The same things were measured in two ways. Each way mixes the same 11 hidden numbers, adds some noise and spreads widely along 8 directions of its own, which tell nothing about the thing.
In the rows, 128 means zero.
Some things both ways: the first way, then the second way.
[162 130  70  77 136 125 118  81 144 110 120 152 192 118 151 131 126 104
 154 136 137 103 127]
[133 108  99 150 127 120 141 102 135 126 176 123 130 122 116  97  78 123
 136 142 130 114 166  84 136 113]

[131 199 109 130 105 177 151  93 138  99  96 159 112 122 206 120 148  76
 150  90 162 125 132]
[104 114 141 122 121  96 126 102 103 141 139 132 143  99 137 116 152 147
  95 134 135 159 116 120 113 136]

[167 145  90 124 141 108 159 144 134 164 142 144 143 147 116 167 135 111
 164 144 143  90 161]
[179 148 138 138 114 136 166 136 122  94 129 147  77 131 160 145 135  92
 137 140 156 148 112 127 154  91]

[ 83 125  85 155 113 118 134 106 158 103 156 167 185 169 196 153 154 101
 137 134 127 127  86]
[138 142 120 136 120 169  71 124 116 149 111 158 141 136 120 163 139 127
 139 103 142 161  69 134  86 136]

[ 22 128 123 153 143 167 124 105 135 124 159 167  85 171 161 195 153  69
 127  91 128 174  58]
[129  85 154 135  90 142 130 114 146 155 133 111 131  84 152  80 107 165
 124 120 168 149 130 132  71 136]

[151 167 139 114 117 130 141 124 158 115 136 121 102 163 178 186 222 134
 143 103 154  91 156]
[124 107 148 147  98 105 106 123 127 157 145 136 109 122 162 107 129 108
  86 135 172 113 107 129  94 143]

[ 92 129 116 145 138 162 116 112 102 111 148 148 148 159 125 121 116  70
 116 117 105 148 108]
[111 121 126 113 127 144 168 144 157 132  92  66 152  92 124  98 102 158
 127  94 168 148 148 132 135 149]

[120  97 141  87 107 120 143 157 125 161 152 112 156 113  53 131 113 152
 121 124 117 158 124]
[140 102 165 130 155 165 110 135 119 114 138 156 161 128 114 134 125 143
 152  88 129 162  98 139  87 155]

[160 135  90 137 158 119 115 107 101 146 128 156 150 136 143 148  91  91
 134 134 118 130 152]
[182 153 115 151 131 131 115 145  86 122 146 124  96 139 140 135 141 108
 144 115 112 171 105 110 138 100]

[ 93  93 142 124 162 131 129 132  99 166 120 116  91 103 133 163  91 131
 101 145 105 144 177]
[147 100 168 145 129 122 103 130 119 140 177 140 150 113 139 116 125 126
 113 121 129 148 111 116  75 138]

[111 139  97 163 167 128 128 111  86 168 109 146 116 129 152 119  81  83
 141 144 123 128 149]
[151 126 136 154 136  86 105 113  96 123 175 167 112 152 151 142 149  98
 119 142 111 141 104 110 123 104]

[155  96 151 111 152 117 130 161 106 108 193  92 153 192 133 160 202 152
 120 120 124 123 143]
[ 86  93 174 134 119 116 144 150 176 129 134 160 125 119 149 123  89 112
  82 137 165 131 124 150 110 123]

[ 80  96 106 164 193 133 126 126  76 159 147  96 113 182 154 151  97  68
 114 143 126 108 153]
[154 128 120 128 101 130 110 123 134 153 152 131 144 101 140 118 101 136
 117 132 163 145 117 115 100 145]

[ 67  64 121 103 145 140 115  81 160 134 126 168 199 104 130 190 119 128
  95 108 100 175 108]
[159 143 154 127 128 131  97 189 127 116 128 137  98 135 139 150 129  92
 118 112 130 149  97 170 142 123]

[ 40 143 119 122  87 169 165  86 135 143  92 168 201  66 137 118  69 116
 121 108  91 178 142]
[141 117 185 124 127  59 162 149 135 104  92 102 142 159 129 116 156 117
 112 144 115 146 140 128 181 105]

[127 188 182 160  50 136 132 146 171  66 127 107  58  98 101  27 156 155
 123 138 127 140 177]
[ 97 111 162 127 135 114 141 112 113  91 145 168 140 126 130 132 120 137
 129 144 106 194 126 126 144 104]

[110 185 141 116  89 166 152 101 166 110  93 180 144  92 135 171 146 107
 132 113 105 130 134]
[119  70 210 118 158 133 157 142 103 127 134 147 138  89 140 131 144 105
  93 138 129 170  71 102  92 133]

[162 162 105 136 123 112 147 126 118 133 143 135 154 158 156 108 150 127
 153 105 153 120 185]
[129 117 133 134 114 161 111 119 121 132 116  98 133 126 137 122 137 128
 134  91 173 162 121 155 115 164]

[ 55 117 152 161 128 159 156 118 134  94 139 133 140 151 204 161 170 114
 108 105 132 146 137]
[141 105 131 136 124  83  83 115 131 176 178 144 172 130 141 118 112 141
 103 121 153 131 120 124  79 167]

[114 111  98 177 136 135 117 104 147 132 104 176  96  96 128 146 114 111
 128 199  78  93 136]
[107 153  93 123 174 143 116 106 100 129  85 104 137 137  99 158 184 132
 136  81 120 119 118 115 132 133]

[126 134 109 116  95 128 116 119 181  91 159 184 149 145 128 185 163  92
 135 141 117 121  91]
[177 133 156 123 136 101 131 164 112 120 122 111 142 137 142 143 156 118
 136 115 116 176  83 141 146 120]

[143 120 120 110 124 148 119 130 114 148 137 108 170 157  91 127 119  91
 110  97 131 147  63]
[124  96 163 121 169  70 128 130  92 122 132 128 174 110  98 111 150 136
  97 107  79 122 150  88 161 126]

[ 73 148  98 170 140 163 115 116  74 116 162 116 121 196 151  58 101  51
 123  94 135 162 104]
[115 159 128 111 110 142 153 130 123 108  98 100 135  90 129 113 119 159
 128 124 139 187 146 123 154 113]

[ 95  91 110 160 146 135 112 108  88 112 179 113 175 205 155 126 153 111
 114 105 113 141  97]
[ 91 104 132 136 114 108 112 104 142 162 118  82 173 119 118 103 138 137
  87 107 165 121 155 126 110 167]

[142  69 106 167 150 120 110 136 112 157 173  96 123 197 100 147 155 121
 107 136 119  96 134]
[123 132 114 120 140 150 146 105 106 114 105 100 146  94  95  86 102 161
 128  99 142 125 197  81 151 145]

[ 35 138 151 168 106 154 106 105 122 147 101  90 112 110  71  50  66  91
 101 130 101 164  88]
[134 154 122 135  82  85 160 125 135 101 111 100 111 128 132  92 130 120
 119 149 146 110 141 122 183 102]

[104  90 151 117 136 135 113 132  95 143 158  81 107 161  67 138 148 129
 115 130 106 112 139]
[106 190 135  94 147 148 143 146  84  86  91  97 126 112 115 141 179 122
 120 104 147 157  86 151 153 170]

[103 103 157 121 160 130 119 131  99 135 150  76  72 167  79 153 122 106
 110 108 146 136 113]
[182 162  99 148 128  86  96 173 129 120 164 105 121 155 125 100 103 123
 134  87 126  99 164 149 168 141]

[138 108 109 164 144 103 108 124 124 159 143 124 117 162  90 145 103  92
 122 143 130 115 116]
[176 141 112 155  99  79  79 145 130 143 134 138 115 177 145 132 131 110
 127 106 139 125 125 154 156 121]

[111 165 113 101 134 147 122  99  95 157 103 118 111 106 111 107  57  84
 131 104 132 154 150]
[100  79 153 142 127  58  65 127 131 152 127 159 153 169 124 110 114 146
 119 129  86 148 138 135 138 112]

[ 98 104 116 190 172 119 116  85 125 152 103 150 108 123 152 152 115 108
 125 150 118 115 159]
[141  96 136 132 135 100 112 117 105 120 153 100 134 134 117  99 143 119
 127 113 126 114 152 134 150 158]

[105 139 136 146 151 152 134 117 125 120 130 150 100 129 137 159 138 107
 125 123 112 139 149]
[147 112 123 131 160 106 155 104  85 124 162  99 124 101 132 111 142 122
 120 127 113 141 158  74 141 113]

[ 80  92 110 153 132 137 130 123 103 143 148 116 184 134  74  57  71 122
 101 117 101 178 116]
[161 131 147 134 128 188 124 153 140 119 131 125 126 111 130 141 108 119
 134  97 157 168 130 139 106 130]

Other things, the second way, with their names:
(192): [111 146  99 124 115 118 146 109 126 119 121 134 133 120 131 139 116 129
 122 135 143 161 125 117 163 112]
(254): [112 110 149 120 135 119 151 116 110 128 103  70 185  86 111 103 154 143
 106  99 133 141 135  97 146 148]
(482): [ 70 114 101 149 124 140  68 129 172 143 112 145 152 173  93 123  90 141
 141  91 140 104 125 166 113 152]
(189): [152 123 127 128 134  87 146 100 101  98 144  93 153 132 118 111 158 127
 149 131 106 131 139 109 172 124]
(293): [132 152 149 148 118  87 127 127 112  88 144 158  91 153 133 122 155 105
 108 138 120 115 142 136 151 101]
(296): [122 122  97 121 156 141 155  88  87 130 124  96 128  90 120 116 130 123
 125 121 139 125 143  62 147 134]
(123): [120 155 132 130 119 107 131 141 140 109  87 140 103 149 142 164 150 107
 108 122 136 154 138 152 179  87]
(278): [ 95 112 160 131 117  94 139 139 181 128  96 177 110 139 148 126  92 129
  93 137 160 111 159 138 136  95]
(406): [126 152 106 165  94 114 101 122 137 122 141 145 106 168 138 139 120  76
 105 137 163 111 121 135 147 121]
(204): [155 122 125 144 131 136  71 161 138 163 148 142 114 134 141 129 124 126
 122  78 153 111 100 167  76 151]
(154): [127 133 106 144 131 124  68 128 125 161 128 142 139 173 117 127 121 128
 141 104 148 112  79 137  84 171]
(414): [143  70 155 135  94  83 115 109 138 159 165  97 144 121 142  95 131 113
 100 152 156 128 131 132 112 152]
(333): [117 138 143 128 110 131 162 146 149  98  94 135  75 121 146 116 107 115
 123 141 145 133 137 134 164  83]
(311): [ 90 148 117 121 101 147 111  96 136 140  93 178 115 115 135 142 119 147
 104 128 176 144 124 130 104 126]
(17): [172 166  77 144 120 164 118 129  99 122 133  85  98 131 121 128 141 111
 165 108 136 143 103 119 135 122]
(411): [165 132 139 145  80 161 184 108 118 102 155  67 119  76 147  89 140 131
 141 133 164 166 122 111 111 116]
(344): [166  96 170 140 112 100 167 169 158 125 166  69  89 119 175  81 108  93
 106 138 175 122 149 150 122 138]
(201): [159 116 139 115 122  99 149 124 107 119 156  80 142  84 123 107 166 135
 113 117 130 140 138 135 139 136]
(409): [114  73 187 136 103 121 120 157 151 129 154 143 121 102 133  90 104 116
  89 132 150 116 110 160  99 143]
(153): [185 114  98 144 133 128  88 139 131 164 155 120 144 116 132 102  85 162
 158  81 130 129 149 114 107 133]
(137): [112 118 136 136 154 169 110 126 121 124 129 157 164 128 102 133 113 151
 144  84 133 155  96 125  84 153]
(368): [144 111 162 126 107  91 140 142 133 119 110 135 117 130 150 138 146 107
 118 154 117 162  99 133 163  82]
(101): [171 159 139 133 129 146 100 186 148 103 110 149 113 168 119 134  97 121
 163 100 133 131 107 162 137 131]
(158): [197 121 139 132 141 121 141 142  99 105 170 130 116 117 128 105 121 125
 154 119 120 134 120 111 131 127]
(164): [133 108 172 102 114 133 169 132 109 118 104  54 170  58 125  93 157 156
 114 111 139 174 129 121 139 147]
(253): [126  83 118 139 106 146 153  99 153 127 137  70 152 101 122  81 117 138
 144 100 177  98 143 137 122 162]
(111): [159 182  90 145 116 119 101 142 122 132 114 110 112 154 139 108 131 139
 146  79 162 105 122 146 130 150]
(176): [173 145 130 123 147 162 164 141  97  83 150 106 130 101 116 131 121 109
 153 121 123 162 113  98 156 124]
(332): [146 111 173 134 159  97 115 162  97 117 154 158 130 142 118 134 141 100
 100 123 103 144  97 121 125 132]
(203): [125 117 159 125 112 110 162 166 194  96  94 126 123 149 127 121  92 120
 130 133 147 124 151 165 171 101]
(341): [115 140 139 110 117 128 179 145 155 105  84 113 100  90 142 122 123 127
 105 124 160 127 154 136 166  97]
(315): [117  99 139 122 116  98 123  90 130 159 143 109 147 116 142 131 172 122
  93 135 172 127 112 142  90 161]
(417): [119  93 119 108 126 141 126  93  96 150 130  98 133  82 137 118 136 138
 125 131 146 173 118 112 122 148]
(168): [111  82 154 129 122 114  90 122 133 145 120 122 171 121 112 138 154 140
 106  98 115 167 139 155 132 128]
(349): [139 106 128 138 129 144 101 147 155 143 138 146 134 139 116 129  98 119
 133 107 155 117 107 146 102 147]
(507): [158 123 120 124 123 138 139 122 130 125 133 109 128  94 111  95  99 144
 129 113 149 112 179 103 135 134]
(445): [119 116 163 114 119  54 189 129 129  94 107 124 129 120 134 104 149 129
 105 151 123 123 134 124 189 100]
(336): [187 145 149 136 130  73 145 125 105 119 147 115 135 141 157 124 142 122
 124 140 128 162 152  92 147 111]
(456): [179 163 118 131 127 129 149 127  87 105 129 147  95 118 123 125 137 130
 138 130 124 143 123  92 141  98]
(387): [117  87 144 141 119  69 107 102 127 134 144 146 170 132 116 120 138 144
 117 135  89 141 141 114 147  98]
(138): [ 94 126 129 144 124 137 136 139 159  97 121 134 119 158 120 101  85 129
 143 113 152 124 139 159 141 140]

Some of these things the first way, each followed by its name:
[114 155 131 150 122 130 110 142 121 145 134  93 129 130  60  52  80  93
 118 149 102 142 129]
(368)
[152 132 142 109 147 118 172 155 133 142 136 111 166 129 179 162 174 154
 142 118 150 127 180]
(158)
[ 78 136 164 163 125 155 112 113 159 105 132 121 118 122  91 101 138 114
 102 121  98 154 155]
(417)
[169 106  62 161 171 108 132  92 113 148  90 162 213 107 210 118  96 110
 138 179 116  85 185]
(349)
[110 107 118 152 118 133  92 109 180 120 138 159 122 126 115 138 165 125
 113 156  93 122 121]
(333)
[140 157 164 141 143 144 149 151 116 144 101  79  39 109 102 112 122 130
 122 137 136 113 171]
(204)
[147 101 124 180 146 105  95 135  68 145 144  59 157 159  96  34 113 137
 121 185  80  89 173]
(154)
[ 96 148 117 153 107 117 135 132 129 113 154  97 111 171 112  84 143 115
 147 144 136 101 119]
(101)
[125 132 148 139 104 132 116 138 145 131 123 131 115 121 120 146 127 114
  96 142 106 129 143]
(254)
[191 105 136  84 123 128 143 152 148 175 103 125 175  71 131 166 137 154
 118 151 115 113 193]
(445)
[138  76  62 166 136 137  97  91 163 128 138 147 147 159 121 123 147  94
 121 156 120  85  87]
(507)
[125  53 129 197 154 109  51 103 150  96 170 126 143 192 135 133 201 123
  96 156  96 120  57]
(409)
[149 146 112 185 111 137 145 132 146 128 119 119 112 132 146 101 144 117
 134 154 128  93 143]
(456)
[ 85 122 105  88 119 138 148 109 171 122 163 177 107 150  99 252 148  95
 143 103 140 133  83]
(123)
[173 127 108 136 134  95 108 150 121 132 155 126 130 140 169  97 145 139
 134 159 127 122 173]
(411)
[107 144 118  49 146 127 176 130  99 155 135 117 218 131 127 157  95 108
 145  85 152 159 142]
(176)
[ 74  92 123 101 141 120 148 137 127 122 182 113 182 162 117 162 147 135
 134 125 120 146 112]
(203)
[154 167 144 132  91 154 110 101 162  76 114 127 127 102 106  39 178 154
 128 123 106 122 178]
(344)
[125  87  66 182 134  85  82  74 143 104 156 167 210 188 175 125 155 109
 133 154 116 101  86]
(406)
[ 51  93 161 202 160 147 122  99  81 146 105 119 124 119  95 132  64 104
  88 141  74 159 121]
(332)
